The same things were measured in two ways. Each way mixes the same 11 hidden numbers, adds some noise and spreads widely along 6 directions of its own, which tell nothing about the thing.
Some things both ways: the first way, then the second way.
[ -2.7  16.6   4.5   9.4 -10.5  -1.2  -6.7   9.0  -5.8  -1.6  -8.0  -0.3
  28.2  14.5   6.5  30.2 -23.6   6.7   5.4   4.2 -23.2   2.7  -1.2 -11.7
  -7.9  -5.6  13.5   7.6]
[ -6.5  10.2  17.7   9.9  11.3 -34.6   4.0 -13.1  -1.7  -2.4  10.9  -2.6
  14.3  19.0   7.5  -4.5  22.2  22.7  -8.8  -4.4   1.0]

[  8.7 -13.0   3.5 -17.8  -7.3  -4.8  -6.7   8.7   2.4  11.7  -2.3   5.7
  -0.5 -10.2  -0.2  -7.7  -8.2   2.4  -8.4  -4.8  11.4  -8.0  -5.8   5.9
  -6.2  -0.5 -10.4   0.3]
[-16.3 -18.7  -1.5   0.9   2.8 -13.1  -3.9  -5.9   0.8  -5.4  -4.6  -1.3
  -4.1  -9.3  -5.4  14.7  -4.5  10.6   1.2  -0.7  -7.0]

[ -6.5 -25.6  -6.9 -19.8   1.1   1.5  11.5  -1.7   5.7   7.9  -2.2   9.6
  26.0 -15.5   7.7 -15.6 -44.4   8.3  -6.9 -17.7  13.8  -5.6  14.0  10.2
  36.8  -4.0  -0.4 -13.5]
[  1.4  12.5 -22.8   2.9  21.2 -11.8   3.5   6.5  -4.3   6.1  -9.9  10.4
 -16.4  -8.6 -11.6  23.6  12.5  18.5  -3.2  11.8  -9.7]

[ -1.1  -7.7  23.9   4.2   3.0 -15.3  -2.0   7.3  -2.5 -14.1   6.9  11.8
  23.5   1.4   6.0  14.4 -28.3  12.3  -4.8   0.1   3.4 -11.9  -0.5   2.1
 -13.5   7.1 -24.7  -3.1]
[  9.3  20.2   3.6   7.4  11.5 -30.7   5.5 -17.6   9.1  -2.8   6.8   2.2
   1.7  13.5  13.7 -12.4  14.3  28.3   1.3 -20.0  -1.3]

[ -2.6  18.7  15.3  10.2  10.9 -19.5 -10.6  19.2  -6.1  -3.2   1.9  -3.8
   2.5  -5.0  -5.9   6.0  -7.0   4.0  -6.5 -16.6  11.1  -6.1  -3.3 -16.7
  -9.9  -2.0 -16.3  -3.8]
[ 32.4  17.3 -25.8 -11.4 -15.8  20.2 -19.8  15.6  -9.2  15.8 -10.1  -4.4
 -23.5  11.3 -11.4 -17.2 -23.0   6.2  13.9 -10.1  -4.7]

[ 15.6   7.7  -2.4  -0.5  -2.0 -18.7  12.7 -15.6   4.7  30.4 -12.7 -31.8
 -17.4 -21.6 -13.5  -7.9  12.5  -1.2  -5.2  -6.0 -11.1 -16.4 -24.6   9.8
  11.3 -12.1   2.6   0.6]
[  0.9 -40.0   3.7   7.3   3.0 -25.8  -1.9 -16.4  -6.2 -18.8  14.3  -9.7
  -5.9  -7.7  -2.4  26.2   8.1  34.2  -0.1  16.4  -6.9]

[ 11.2  15.6  -0.7  -2.8  -3.4  16.9 -23.1  25.9  -8.4   8.0  -1.0  17.0
  17.0  14.9   2.7  16.2 -29.7   9.2  -9.8  11.2 -12.6   0.2  -6.4 -19.7
  -4.9   5.2  -6.1  15.0]
[  6.1   3.2   5.2 -15.3  14.2 -14.2   1.9 -12.1  -5.8   0.3 -16.6   3.2
 -22.9  28.2   0.5 -25.2  -7.1  27.2 -18.0 -21.0  -6.8]

[  7.9  34.0  -7.4  30.4 -16.9  18.9 -10.8   1.7 -22.8  28.6 -17.4 -16.2
   7.6  16.5  10.0  17.9   9.2  -5.3 -28.6  -7.0  -5.1   1.2 -26.9 -17.4
 -26.5 -14.5  24.2  16.8]
[  2.3  25.4  -0.3   9.1  23.2 -28.4  12.7  -8.6   4.3   7.0   9.7  22.8
  -1.2  20.9  -6.8  15.1  14.9  22.2  12.3  -1.5  -3.5]

[ -9.2   2.3 -17.8   3.0 -10.2  25.1   9.3 -11.7 -13.2   7.0  -1.6   1.7
  42.6  -1.7  17.8   6.5 -44.4  30.8  -4.4 -10.4 -16.8  -4.6   5.7  -2.0
   7.6 -11.6  13.8  10.9]
[-12.7 -16.1  10.7   2.9  18.5 -20.3  -8.6 -11.2 -16.6 -14.7  -5.8  -7.3
   1.8  -2.3   2.9   9.4  15.4  15.0 -13.6  22.2 -10.2]

[ 13.2 -11.4   0.6  -8.3   1.0 -10.5  -4.5   5.5  12.3  13.3 -13.7  -3.3
 -16.6  -0.7  -6.0   7.7   6.9 -15.9   3.1  25.7  -9.1  15.6 -15.1  -2.6
  19.5  -9.7   3.0   1.0]
[  3.7  -8.3   9.1   8.4   9.7 -26.6  18.5 -11.9  -6.3   6.7  16.0  -5.4
 -11.4  25.6   9.4   6.4  20.2  32.0   0.6  -2.3  -2.9]

[ -7.6  -1.9   5.1  -6.6 -16.1   8.3  -0.8  -4.2  -3.5  -9.0   5.0  -3.6
   8.6   4.2   4.4   4.6 -18.3  14.3  -2.6  18.8 -16.9  -1.2  -6.8   7.4
   5.1   5.1   6.3  24.1]
[-19.1   1.6  27.3   2.2 -11.2  -4.3   0.5  12.9  15.6 -11.4 -16.8  -0.4
   4.5  10.4  -1.6 -30.1   4.2 -14.3   8.8 -12.6 -14.0]

[ 21.8 -30.7   1.2   3.6  -3.4  -2.4  -2.9  -1.2   9.6  11.3   5.3   6.7
  -6.3 -10.9  -1.3 -13.8  -3.9   4.7  -5.9  20.1 -10.4   5.8 -12.6  -2.4
  28.6  -2.8  -7.6   4.6]
[ -4.5 -17.9  11.5 -14.9 -22.0   7.6  -8.6   8.9  15.6 -12.5 -26.7 -21.4
 -12.4  23.5   5.3 -46.3  -5.0  -1.8 -12.5 -24.1  -8.8]

[-17.1 -23.8   4.6  13.3 -12.6   7.8   7.5   3.1   0.3   5.1  -0.3  -4.8
   7.7   2.7  15.0 -15.3 -10.0  -0.1 -18.2  -3.4   4.5  29.3   0.1  -2.6
  30.7   3.1  31.1   9.6]
[ 12.3 -21.4  -3.2  22.2   9.4 -24.7  -6.9   5.4  14.0 -25.9  -5.8   0.2
   5.0  15.2  -8.6  -9.3  -5.1  21.6  16.5  -6.2 -16.2]

[ 13.3 -15.3  -5.4   2.2   5.1  -2.0  -4.2   5.0  -5.4  13.7  13.3   6.9
  -3.0 -23.5   8.5 -12.4 -18.7  19.2 -24.3 -23.1  17.5  -7.6  -8.3  -7.5
  -3.3 -13.5 -12.6   1.1]
[  9.5  31.4 -20.6 -20.2   3.7  11.9 -13.5  10.5   8.8   7.9   1.3  10.3
 -13.0  -6.3   5.4  -0.6 -10.2  -4.9   9.3  19.5 -13.8]

[ -6.4 -20.2  23.1  -8.6  10.6 -27.1   6.7  10.0   9.5 -20.4   4.0   7.2
  19.1   0.0   5.5  -5.1 -24.4  12.0  -2.7  -5.2   3.7  16.3  23.4  -2.8
  20.4  16.4  -5.4 -15.0]
[ -0.9 -20.0  -2.2   6.7  -0.8   8.2 -50.4   5.1 -18.0   1.1  -9.4 -17.8
  -5.6  16.9  28.2 -16.8 -29.0 -27.0  13.9  -5.9 -11.8]

[  3.5 -12.1   1.7  -0.5   9.0   3.4  -3.8  21.5  -2.4   9.6   8.0  21.5
  13.7   8.2  12.1  19.0 -34.5  10.8 -23.5  -4.9   3.1  14.7  -7.2  -2.7
  -6.4  10.3  -0.5  11.3]
[-21.6   8.3   0.1  -4.5  28.2 -33.2   2.4 -12.5 -18.0   1.0   7.0   0.6
  13.6  30.3  10.9  26.9   5.2  15.0   0.9  17.0 -12.7]

[  8.8 -10.5   0.6   4.9 -12.7 -10.3  -4.4  19.6   1.5   6.9  -3.9  -3.1
  -8.8  -3.0  -3.0  -3.0   6.3 -17.2  -4.2  19.9  10.7  21.9 -10.3  -0.8
  30.7 -15.3   6.1 -15.3]
[  2.7 -38.7  -8.5  -3.7 -18.5 -10.6 -17.8 -12.3 -29.4  -5.6  -8.6 -15.5
   3.0   4.0 -16.9  21.8 -21.8  22.1  13.9  -1.3  -8.2]

[  3.4 -23.2  22.7  -8.5 -16.5 -17.3 -14.2  19.5   6.9   2.6  16.9 -11.8
 -15.5 -14.2  -5.3 -29.8  19.2   3.3  -3.8  -8.8  34.8  -4.4  -7.9   7.0
  -0.4   3.8   3.1  15.3]
[ 29.1  -2.6   6.9  13.2  14.3  -7.2 -26.6   7.9  -6.0  -7.5   4.7  18.3
 -15.1  15.1   8.1  -0.8   6.2  -1.4  20.2  17.2 -14.1]

[ 10.4  -0.6 -10.8  -6.1  -3.1   0.7 -16.4  26.2  -6.5  18.3  11.3   3.0
 -19.3 -23.4   0.1 -11.8  -7.1  19.4 -14.8 -16.4   7.3   8.3  -8.8 -16.2
  -4.1 -17.6  -0.6   7.3]
[ 16.6  -5.5 -15.8 -13.5  12.1  -5.7  11.1  -8.3 -31.3   8.2  -5.7  -7.7
 -18.4  26.7   2.9   9.1 -14.0  24.2  -4.2  22.8 -21.0]

[  4.6  -0.8  22.9   6.3  22.7   2.5  -4.6   3.1  -4.0  10.4   1.2  -6.5
   4.3   9.1   1.8  -7.2   4.6  18.3 -18.4  -3.7  11.6   5.3 -15.8  -8.1
 -21.3  20.0 -21.2  20.5]
[ -4.8 -30.0   1.5   6.8  -7.8   0.5   7.6   3.6 -25.6  -3.0 -27.7 -21.3
 -15.3  37.6 -13.2  -0.3  -4.4  -3.4 -10.0 -11.4 -10.7]

[ 20.1 -10.9  -2.6  18.6  13.8  -7.1   4.2  -4.1   4.1  20.2 -20.7   4.7
  -3.9  16.2   4.7  23.1  12.3 -18.8 -18.4  22.4 -14.8  30.7 -21.4 -11.6
   8.9  -5.2  12.2  -1.2]
[-17.7 -11.0   8.3  14.0  -7.3 -23.0  18.6 -12.1   5.4   3.7  -1.4 -24.9
   9.9  26.8  -1.0 -15.2  12.2  25.7   1.1 -30.3   1.6]

[  4.1   8.2   0.6  -1.8 -16.6 -11.9  -9.5  18.2  -8.8  -4.9   8.2  12.9
  18.8   0.3   0.9  19.7 -18.1  10.1 -10.0  -7.1  -3.5 -11.0  -4.1   2.4
 -21.1   4.5   4.0   8.4]
[ -6.0   6.0 -27.5  -4.7  -8.4  17.7 -16.9   1.2 -16.0  15.3 -43.6 -11.2
   7.1  11.3  -3.8 -18.7 -24.0 -14.1  14.1 -12.0 -15.2]

[  1.9  -4.6  -1.2   9.5 -17.5 -11.7   7.7  -0.6  -0.4   9.0   6.2 -25.2
   6.0 -14.3   0.8  -9.4  -1.3   7.4  -0.7 -11.2   6.8  -2.7  -3.7   4.0
  25.5 -18.4  25.6   5.1]
[ 16.7   7.0  24.3  13.1  10.0 -20.0 -21.6   3.5   0.2 -16.9  13.5   4.0
   7.5   0.5   2.2 -19.5  21.5  18.0   9.5  16.3  -7.0]

[ -8.8  10.6   5.2   2.5  10.1  -2.2  15.9 -25.9  -0.6 -11.1  -4.7 -11.0
  21.8   9.0   4.0  17.1 -32.5  15.1  -4.6   4.8 -27.4 -10.3   0.4  -3.4
  13.3   5.7   6.3  21.3]
[  4.3  18.8  -3.6   4.2   8.1 -10.6  -2.5   5.4   0.2  -1.2   4.4   3.5
  -5.1 -14.4   6.3  12.0  20.0   6.2   3.3  14.4  -8.9]

[ -7.3  11.9  -9.7  19.7   3.6 -10.7  26.7 -30.8  -2.2  -4.4 -10.8 -15.0
   9.1  -7.3   0.5  10.6 -13.5   9.5 -11.6  -2.7 -41.9   0.0  -4.7  -8.9
  19.3  -3.4  20.4   7.0]
[ -0.3  20.4  -4.7  -1.6 -13.1 -13.3  14.0   8.6  16.9   3.6   6.9   1.1
  10.7 -14.0   5.0   2.7  25.1  18.5  11.0   8.0 -10.6]

[ -0.5 -19.4  11.8  16.3   7.7 -11.1   7.9  -7.9   2.8   1.3   1.7   4.0
   1.3  -6.0   1.4 -14.9   8.2   8.3 -22.5  -8.7  -4.8   5.1  -6.7  -8.5
   2.3  17.5   1.1  11.4]
[ 13.3  -1.5 -12.0  14.2  -2.4 -18.4  30.6   1.4   5.5  -2.3 -28.1 -10.6
  -9.1  25.6   4.0 -18.4  23.5  28.0  -4.5 -24.4 -14.4]

[-12.9  -3.4   6.9 -11.9   5.0  -4.7  -4.2  13.9  -5.6 -15.9  12.8   2.6
   6.1  -4.2   5.9   1.9 -23.3  20.8  -5.4  -4.3  13.9   6.8   6.3  -4.9
  -4.2  -0.5  -9.3   9.1]
[ 19.5 -22.0 -16.1   2.1   7.4  13.3 -31.7  -3.7 -47.6   2.3  -9.2 -16.6
 -20.5   9.3  13.0   3.9 -29.7  -1.5  20.5  19.2 -20.9]

[  1.9 -20.6  -9.6  23.0  -1.6   9.0   5.7  -6.1  -3.2  16.2 -14.0  15.6
   9.5  -3.0  12.5  -2.5  -3.9  -2.1 -21.8  -3.2 -10.5  16.0 -10.2 -14.8
   8.0  -7.3   7.3  -5.2]
[ 17.8  -9.1 -32.2  -3.5   2.7   1.4 -13.4  -4.5  15.9   3.3   1.9   2.1
 -16.5   4.4  11.0   3.9  -7.1  16.7  18.5  -1.8  -6.9]

[ -1.3  -4.8  -0.6  -2.0 -18.8  11.2  -3.6   2.2 -12.0   7.9   6.3   5.5
  19.7  -7.8   8.0 -11.1 -24.7  14.8 -18.5 -13.2   8.9 -21.9  -5.1   6.0
  -7.1   0.3  -4.2   9.1]
[ -7.9   5.5   5.2  -3.7  13.9 -15.2  -8.3  -1.4   8.3 -11.4 -15.3  12.3
  -8.2   0.0  -0.9  -4.7   7.3  10.7   0.6  -4.5 -11.3]

[ -1.8 -29.5   2.1  -4.1 -11.6  -6.8   1.3   3.4   8.1  12.8  -6.0   7.2
  11.5 -23.0   8.1 -10.1 -18.3   9.0  10.1 -10.0  -2.5   2.1   4.7  -1.1
  14.6 -21.6  -2.5 -18.2]
[ 26.6 -12.0 -38.9  12.9   4.6  -7.0  12.5  -7.8   6.9   3.2  -2.4 -12.6
 -11.5  16.7   2.5   6.9   1.6  24.9  -7.3   2.2  -5.6]

Other things, the second way, with their names:
q889: [ 11.0  30.2 -19.1  19.9   2.1  -1.6  -2.6  16.0   5.7   6.8   0.2  11.6
  -1.9 -10.3 -20.9  12.3  -0.8  -4.3  20.9  -3.5  -2.5]
q550: [ -0.5 -11.9  -3.5   9.8   3.6 -18.8  -8.3  -9.8  10.1  -8.2  -1.5  -8.6
   0.0   4.8  -3.9 -11.1  -4.0  24.8  -7.4 -20.4   1.4]
q918: [-12.0 -12.0 -17.2  12.2 -12.6  -3.8  -1.1   9.0 -12.9  -6.3 -17.7 -31.6
   9.5   3.1  -8.4   6.2  -1.2  -0.4 -10.6   0.3  -8.1]
q525: [ -2.2 -24.4  19.2  -1.8   4.4  -4.5 -59.4  -3.7  -7.3 -22.8   4.3  -9.2
  -3.7  -3.2  11.1 -20.7 -21.8   1.7  14.0  -2.0  -6.6]
q200: [  6.9   9.0   9.8   2.4  14.5  -7.0 -28.2  -0.1  -5.9  -7.8 -23.5   9.1
  -9.8  13.8  -0.2 -24.2   7.5   1.0  -1.5  -9.3  -6.2]
q512: [ -4.5  -5.9  26.3  -0.7   6.2 -10.6 -15.5   3.7  -7.2  -9.1  -0.1   0.7
  -5.0  26.0   3.5 -13.2  18.5   4.3   8.3   6.7  -9.4]
q924: [ -4.5  15.9  11.1   2.5  36.5 -32.9  10.6 -21.7 -12.4   9.7  22.3  19.7
  -3.8  14.5   8.8  14.2  12.9  36.8  21.5  14.9 -11.5]
q574: [ -3.9 -15.8   8.6   9.0  14.8 -22.3  -4.4 -14.9 -26.6 -14.2  -9.4 -14.3
   0.7   1.4  18.2   4.2   9.3  17.1  -2.5  10.2 -16.9]
q875: [  0.2  16.0 -16.4  -8.1 -11.9  -6.3   6.7  10.8   0.8   8.5  -3.3  21.5
   9.4 -10.4 -29.7  34.8  -6.1   3.2  17.5  17.5 -10.3]
q834: [ -9.1  -5.2  10.5   3.2   7.9 -16.9 -31.8  -1.8  -6.7  -7.2  -1.8  -5.6
   7.6   9.1  19.3  -2.2   8.7  -4.5  -0.5   5.1  -5.3]
q61: [  1.1 -13.3  22.0   9.5 -18.6  -8.6  -8.7  12.7  10.3  -3.3   2.5   8.0
  -6.0 -21.6 -25.0 -10.4  16.2  19.0  16.9  -9.2  -0.3]
q594: [ -4.9 -28.6  36.6   4.8  10.7 -11.9 -33.8   1.4 -14.3 -16.1   2.6 -14.0
 -16.3  43.9   2.6 -29.3   3.2   8.0   1.9 -14.8  -1.1]
q825: [  0.3   2.5 -16.3  23.8   2.5 -31.7  37.8 -10.2  13.2  -6.1 -11.6  -2.7
  14.0  -3.9 -20.4  13.5  24.4  36.4  -5.9  -8.3  -5.5]
q694: [  7.2  -9.9  15.3   1.6   7.0 -12.2 -11.3  -1.9  -5.1  -4.8   3.6  10.2
 -18.0  27.4  -1.0   2.6  -3.9   1.9  10.3  -2.3  -6.8]
q121: [ -6.5  12.9 -19.9 -17.2 -13.1   1.4  -1.7   1.3  -8.9   8.5 -26.4   8.0
   8.7  -0.6  -8.8   8.5 -13.8  -2.9  15.4   5.2 -17.8]
q258: [  5.3  -1.2  -1.4   3.8  10.5 -16.6   7.7 -10.2  -9.1  11.4   1.0   3.5
  -7.4  26.4  17.3   8.8   5.6   6.5   3.6   2.3 -10.4]
q728: [  5.9  -2.4   1.3   3.4  -0.2   1.5 -18.1   8.8 -11.9  -5.3  -0.9  -0.8
  -6.9   9.3  -4.6  10.3   5.4  -3.6  19.4  19.2 -10.6]
q112: [ -2.9  11.5   8.9  13.8   1.7 -18.8  -9.6   9.5  -2.8 -12.3 -11.4   0.2
   3.3   3.0 -25.6  -8.1   8.7  16.1  12.0 -19.6  -2.9]
q381: [ -5.8  -1.2  -4.8  -3.1  -0.6  -0.4  -6.0  -6.3  -7.6  -3.1 -32.7  -3.3
   8.4  -2.0   7.3 -14.5  -0.9  -5.1   1.0   2.0 -19.4]
q760: [-22.3  29.9   7.0  -3.8  -3.7  -2.0   3.0  12.5  15.1  16.5   2.5  23.1
   6.4  -0.3  -1.8  10.8   1.0 -21.7  35.8   0.3 -11.3]
q495: [ 23.2  13.7 -24.4   5.7  -8.0   0.7  17.0  -8.8   0.9  14.8 -20.8  -4.9
  -3.7  22.6  -7.3 -23.1   4.6  26.1  12.3 -19.1  -6.6]
q967: [ 10.8  30.2  -4.3  12.2  11.3 -23.6  33.6  -8.6   8.5  11.8   3.5  15.7
  -3.0  13.4  -5.6   0.4  23.9  33.6  15.9  -9.9  -6.2]
q75: [-12.1  -7.0  17.0   2.5   3.7  -6.8  -0.9  14.9  21.4  -8.9  17.0  -2.5
  -9.5  -0.4  -6.0 -11.9  -0.6   9.0   7.7   6.2  -9.2]
q604: [ -6.1  -4.3 -10.8  -6.0  -8.8  -1.4  -3.9  -1.8   1.6   8.0  -7.1 -12.7
  -2.7   1.4  14.7 -15.6  -5.3  14.6  15.1 -10.3 -13.0]
q789: [-22.1  -8.1  -3.6 -25.8 -19.5   8.4  -2.8  -3.5  -7.0  10.1 -16.7 -12.0
   8.9  24.3   9.2  -5.2  -7.2  -7.1  14.1   5.3 -15.5]
q106: [-25.3  10.4  33.3  17.6   5.6 -17.0  -0.9  -3.8  -0.7   6.5  18.4  -5.0
  18.6  -2.6  11.0  -8.1  23.3  -3.2   9.6   6.7  -1.0]
q577: [  9.2 -22.9  10.0  -0.2   3.0 -10.2 -17.2 -17.5  -2.1  -6.9 -12.0   9.7
  -3.3  19.0   0.2 -13.3  -1.6  16.6  13.6  -7.4  -7.7]
q972: [ 20.8  -3.9  -9.1  14.9  25.1  -7.3  -5.1  -3.2   7.9 -12.0   1.7   1.1
 -21.4  28.6   3.8  -5.6   7.4  11.1   3.1  -1.0  -7.1]
q249: [  8.5  20.9 -11.6 -17.6  -9.8 -12.6   7.7  -1.6  15.4   1.3  -4.2   5.6
   1.4  -0.4  -3.6  -4.7  15.0  28.4  -5.1  -0.1  -4.4]
q463: [-16.0 -18.1   7.6   0.3 -10.6  -3.1  -7.7  22.1  25.4 -11.5  17.5   2.6
  -7.1 -25.0  -7.4  14.2 -12.1  -8.1   8.9  13.1  -9.6]

Some of these things the first way, each followed by its name:
[ 25.8  -8.9  -0.9  14.0  12.0 -24.0  11.8  -1.2   7.7  20.8   2.7  -4.8
  -3.3 -18.4  -8.2  -3.8  -4.5   4.3 -18.2 -10.3  -9.3  -7.6 -15.8  -1.6
  22.3   0.4  -5.4  -4.5] => q249
[  9.1 -20.8  -6.6  11.4 -27.3  16.9  -8.3   8.2 -12.9  10.1   9.0   6.2
  29.3  -1.5  15.8 -21.3 -16.6   9.8 -14.7  -7.4  24.9  -0.5   3.7  -4.1
  19.6 -15.3  12.4  -3.0] => q200
[ -1.8  11.1   7.5 -16.3  -6.5 -13.1  -5.3   5.1   3.4  -0.4  -4.3  -5.2
  -6.4   5.7 -10.4  25.0  -7.0  -7.2   3.2  18.9 -12.4 -11.9 -19.9  12.3
 -11.7   4.9  -1.6  21.0] => q967
[  0.4  -9.9 -16.7  15.0  -4.8  15.9   4.8  -0.9  -9.5   4.4   1.1  24.4
  14.8   0.9   9.3  23.1 -23.5  14.1 -12.4  20.8 -35.2  17.3 -15.3  -4.9
  -0.1  -1.5   2.1  12.6] => q789
[ -3.0   0.9  -1.7   1.5 -27.4   4.8   6.3   8.0  -9.3  12.4   1.9  -4.1
  25.9 -12.6   1.8  -6.3 -14.5  17.6   0.1  -1.8  -6.3  -7.7  -6.3  18.0
   2.1  -0.5  -1.3  -6.0] => q577
[-12.9  -8.2  -4.1  -5.1 -28.0  -2.6  -9.7  12.7  -6.2   6.4  -6.1  -1.3
   3.3 -19.2  -3.4 -24.2  19.8  -8.3   2.4 -12.8  28.4  -3.6  -0.5  -2.9
  -0.3 -20.1   5.9 -10.5] => q61
[  0.5  15.9   3.5 -36.0 -27.4 -38.5   7.3  -1.4   6.5  -1.5  -5.7 -28.2
  -1.3 -27.7 -14.7  13.2 -11.2   5.9  26.6  -2.7  -8.3 -34.6  -1.3  31.4
  -4.0 -21.6  -0.7  -9.4] => q106
[ -6.1   1.6   5.1  -4.3  -8.9  -6.2   4.2  -6.3  -6.8 -12.4  10.5  -4.5
  14.0 -13.1   4.7  -3.7 -21.9  26.6  -7.2  -9.6  -2.9 -17.2   3.0   3.5
  -6.5   0.0  -3.9  12.5] => q574
[ -7.6  -9.9  -4.4 -27.1  -8.8  -3.7  -6.7  10.0   8.0  13.3  -3.9  -1.3
 -15.3 -16.5  -3.0  -1.1 -11.2  -2.5   4.1  -0.5   3.7  -3.6  -9.5   4.2
   5.3 -12.7   4.3  10.7] => q75
[-12.3  -2.7  14.7 -10.7  -9.0 -14.7   5.5  -0.7   2.6  -1.8  -0.8  -1.5
  21.4  -7.1   1.8   9.2 -19.7  13.1   5.5 -11.9  -3.0 -21.1  -3.2  16.3
 -16.1   8.3  -6.5   7.3] => q825
[  0.2   8.7 -16.3  26.7  -4.8  13.1  28.7 -24.3 -12.8  26.3  -9.9 -26.9
  21.8 -11.3   7.6 -12.3 -11.9  17.7 -19.7 -12.8 -16.0   5.3 -10.3   3.1
  31.0 -11.4  19.2  -3.4] => q512
[ -1.7 -11.2  14.0   8.0  13.7   5.5  -6.7   9.7  -5.0  -3.8   0.6  18.1
  20.0   9.6  13.0   1.8 -11.4  24.8 -13.7  -1.1  -5.7  23.1   3.5 -18.0
 -19.7  15.3 -10.8   9.9] => q258
[  9.1 -23.4  10.1  13.3  12.3  -7.8   5.2   6.4  -5.4   7.7   9.7   4.3
  12.1  -3.8  11.0 -13.4 -11.1   7.3 -28.9 -16.9  31.2   7.7  -1.4  -3.1
   9.3   3.6  -9.7  -8.9] => q525
[  5.3 -12.1  -3.7   2.3 -21.3   8.7 -19.5  16.8  -1.5   6.1 -14.2  16.3
  17.3  14.4  12.9  17.7 -14.8 -15.8   5.4  18.2  -5.3  16.9   0.9 -19.0
  12.7 -19.9  19.3  -2.7] => q550
[  1.8  -4.8   4.6   3.7  17.0   5.9  -5.7  -8.6  -0.3  13.2 -10.8  -8.3
 -18.2   3.2   6.3 -10.1  11.9   4.9 -26.8  -7.2   2.0  15.4 -12.0 -23.6
 -10.9   2.6   6.3  25.3] => q463
